The groups are shells around one centre, one inside the other: the same stretched ball of 4 dimensions in 7 sizes.
In the rows, 128 means zero.
Some rows, each with its group after it:
[103 171 148 152 164 191 183 183  73 124 149 151 131  85  71  74 129 139
 167  94 118] -> j412
[103 156  96 108  91 151 101 108 134 103 115 120 129  75  78 140 137 155
 130 141 109] -> j666
[130 121 151 124 145 139 187 168 144 130 175 106 120  75 114  95 115 131
 151 108 139] -> j87
[139 107 116 118 113 100 158 131 148 129 127  94 133  70  91 133 123 132
 127 136 129] -> j284
[126 129 121 109 127 143 149 146 148 110 152  99 126  66 106 116 125 135
 132 131 132] -> j2
[132 122 108 117 118 119 147 134 135 118 121  99 137  67  85 131 130 133
 124 140 125] -> j229
[131 110 124 110 101 104 149 124 167 129 143  95 122  75 105 134 119 140
 134 131 129] -> j284
[ 98 162 142 136 124 168 155 148 111 128 148 144 120  91  82  99 125 153
 166 101 113] -> j412
[159  79 141 116 138  84 199 159 171 139 164  73 127  64 121 116 111 117
 130 126 150] -> j691
[162  74 113  87 118  82 159 135 202 113 160  49 127  49 135 140 116 118
 104 154 153] -> j691
[100 164 126 138 122 163 146 141  97 124 124 144 130  87  66 108 132 151
 155 112 108] -> j87
[156  76 104  80  94  75 137 114 215 113 151  50 124  52 134 155 118 127
 103 160 146] -> j229
[ 81 201 141 166 151 209 164 170  39 127 121 183 134  99  40  77 137 154
 179  88  98] -> j691
[127 123 159 132 145 137 195 170 137 139 175 115 118  82 108  91 113 134
 160  99 136] -> j666
[142 107 144 128 147 117 196 167 139 135 158  99 129  71 104 103 116 124
 142 115 140] -> j229
[134 123 144 137 155 135 196 174 117 133 153 111 132  73  93  94 120 125
 147 111 135] -> j229
[147 100 136 113 144 116 185 163 159 124 166  82 127  62 119 109 116 121
 131 127 146] -> j2
[147 103 129 126 139 104 186 156 136 133 138  92 136  67  95 116 121 122
 130 128 137] -> j412
[ 96 182 119 143 140 190 144 155  71 112 118 152 137  82  55  98 139 147
 153 113 106] -> j691
[147  91  99  82  96  93 128 115 199 106 144  60 126  53 124 152 122 130
 104 159 141] -> j284
[109 147 142 124 128 160 159 152 132 123 163 126 117  83 100 100 121 146
 158 107 124] -> j87
[118 152 135 148 160 164 184 175  80 126 134 134 138  77  69  89 130 131
 152 108 122] -> j412
[137  95  91  68  65  89  97  87 224 102 144  59 117  58 131 170 122 144
 103 166 134] -> j691
[119 147 112 136 132 146 153 146  94 119 110 125 142  74  62 116 135 136
 136 128 115] -> j666
[105 168 151 152 165 187 187 184  76 127 152 149 129  85  74  73 127 139
 168  93 120] -> j284
[130 122 140 134 133 122 182 154 127 139 143 114 129  80  89 108 120 134
 149 113 128] -> j412
[101 154 139 121 114 162 144 140 138 121 160 130 114  87  99 106 122 154
 160 108 119] -> j666
[120 127  95  97  82 118 107 101 166 108 122  96 126  69  95 152 130 149
 120 150 119] -> j2
[133 121 150 131 153 138 195 174 130 132 167 109 125  74 105  92 117 127
 151 108 138] -> j87
[112 135 109  96  84 133 110 108 172 109 142 103 117  74 106 141 126 154
 132 138 120] -> j284
[151  82 120 100 101  74 158 123 191 131 146  70 124  65 118 144 115 129
 120 142 140] -> j666
[115 151 139 137 151 167 174 170 102 122 149 129 129  77  84  91 126 136
 153 108 125] -> j87
[142  88 117  83  89  89 135 113 216 117 164  64 114  62 137 148 114 137
 118 146 142] -> j229
[161  75 127 102 125  80 179 145 188 128 160  62 127  58 127 130 113 118
 118 140 151] -> j2
[136 120 148 132 159 139 198 179 126 130 165 107 128  71 104  90 118 124
 148 109 139] -> j2

New rows. What belongs after each?
[161  81 126 111 134  85 185 151 167 130 149  69 133  58 114 126 116 115
 119 138 147] -> j666
[127 129 109 120 118 125 146 133 128 119 119 106 136  70  80 129 130 136
 128 136 122] -> j87
[139 109 133 125 131 111 179 151 142 134 146  99 130  72  98 115 119 129
 138 123 134] -> j87
[116 151 126 134 145 163 162 160  98 117 134 127 135  74  76 101 131 136
 145 118 121] -> j2
[107 145  99 105  83 135 103 103 148 110 118 114 126  77  84 145 133 155
 130 141 111] -> j412
[142  93 120 101  97  86 150 120 187 129 147  79 122  69 116 142 116 136
 125 139 135] -> j412
[121 144 124 144 140 143 169 155  89 129 116 130 141  79  62 108 131 135
 145 118 117] -> j412
[156  84 134 103 138 100 183 158 182 122 173  66 124  56 133 117 113 117
 123 134 153] -> j412
[112 147 110 111 113 153 126 131 135 106 134 113 128  71  90 124 132 145
 133 134 120] -> j2
[152  84 134 104 123  90 177 145 186 130 166  71 122  64 128 125 112 124
 127 132 147] -> j87
[144  95 123  90 115 109 152 137 196 112 172  68 118  58 136 129 116 129
 121 141 146] -> j2
[142  96 139 113 119  99 176 143 174 136 163  87 120  73 118 121 112 132
 138 123 140] -> j412
[112 142 138 111 127 163 151 152 150 112 174 112 115  75 115 102 121 144
 149 115 130] -> j691
[109 145 102 102  94 146 108 113 151 103 131 109 124  72  93 137 132 151
 129 140 117] -> j284
[107 152 147 134 135 165 168 159 117 128 159 135 120  86  91  93 122 145
 163 101 122] -> j87
[134 112 157 125 143 128 195 168 152 137 180 103 117  77 118  95 111 130
 154 105 141] -> j412
[ 86 184 125 138 120 187 133 140  89 117 127 157 126  91  62 104 135 159
 162 108 102] -> j284
[175  45 111  72  97  46 155 118 244 119 166  26 121  46 154 159 109 117
  96 164 160] -> j691
[117 149 121 132 138 156 157 154 102 117 128 124 136  74  74 107 132 136
 141 122 120] -> j229
[121 123 132 102 109 133 145 135 175 118 170  98 113  74 122 120 117 144
 141 124 133] -> j229
[146  89 102  81  89  88 126 109 208 110 147  60 122  56 128 155 120 134
 107 158 140] -> j87
[150  86  92  85  87  76 124 104 197 111 127  59 131  54 114 164 124 131
 100 165 137] -> j412
[109 140 117 109  92 135 123 115 154 118 138 115 119  80  95 133 126 154
 141 129 117] -> j284
[152  73 103  72  77  68 124  99 233 113 154  47 118  55 141 165 115 134
 103 162 145] -> j284
[104 149 117 111  94 146 120 117 147 115 138 121 119  82  92 129 127 156
 144 126 114] -> j284
[110 151 114 129 113 145 137 130 111 121 116 129 133  81  69 123 133 147
 142 125 111] -> j87
[115 133 133 106 111 145 142 136 164 116 168 107 113  76 116 116 119 147
 145 121 129] -> j2
[ 96 177 128 148 135 179 153 153  73 123 120 156 134  89  54  98 135 150
 161 106 105] -> j229
[147  88 117 104 100  78 155 121 182 131 138  76 127  67 110 145 118 132
 121 142 136] -> j691
[127 128 109 106 116 134 136 133 149 107 138  96 130  64  99 129 129 136
 124 140 128] -> j2
[147  81  98  65  73  79 111  95 237 105 156  47 116  54 143 167 117 137
 101 165 143] -> j666
[155  83 153 117 146  98 207 169 172 139 181  77 121  66 130 104 107 118
 139 117 153] -> j691
[142  94 150 101 127 113 179 155 195 127 195  77 110  67 145 110 107 130
 140 119 151] -> j691
[115 152 150 151 161 166 193 181  85 133 148 140 131  84  75  81 125 134
 163  97 123] -> j229
[102 162 151 152 142 167 179 165  87 138 143 153 126  94  70  86 124 147
 172  92 114] -> j691
[123 144 125 131 149 158 167 164 104 116 137 118 136  70  82 101 130 131
 140 121 126] -> j691
[111 149 147 139 138 158 175 161 111 132 153 135 123  87  86  93 122 143
 163 101 121] -> j87
[166  70 115  90 121  77 166 138 200 117 159  48 129  49 134 139 116 115
 105 153 154] -> j691
[140 112 124 112 135 123 166 152 151 117 152  88 130  62 108 117 122 126
 127 133 139] -> j229
[147  98 101 103 108  91 144 123 164 117 123  76 136  59  99 146 126 127
 110 153 134] -> j412
[102 174 158 160 175 197 197 194  62 130 154 158 130  88  69  63 127 138
 175  85 119] -> j691
[164  69 103  89 100  62 150 117 203 120 138  50 131  52 123 157 118 121
 100 160 146] -> j666
[133 119 151 129 150 135 194 172 137 133 170 107 123  75 109  93 115 128
 151 107 139] -> j87
[146  87 103  79  88  86 127 109 212 110 150  58 121  56 131 156 119 134
 107 158 141] -> j87
[152  81 125  85 112  94 156 135 212 115 177  57 117  56 145 134 112 126
 117 143 152] -> j2
[139  95 103  75  83  97 116 105 216 105 156  61 117  57 135 155 120 139
 109 157 139] -> j284
[ 94 171 153 141 141 187 167 166 100 127 162 151 118  92  85  82 124 151
 174  91 116] -> j666
[151  75 110  82  81  67 136 105 221 122 151  57 119  61 133 159 114 134
 111 154 142] -> j666
[ 99 168 133 131 133 182 148 153 106 115 147 140 124  83  82  97 129 149
 157 109 116] -> j229
[157  73 123  77 109  88 154 133 226 112 183  46 115  52 155 138 110 124
 112 148 157] -> j691
[135 106 151 115 130 119 183 156 170 134 180  95 115  75 125 106 110 133
 148 112 142] -> j412
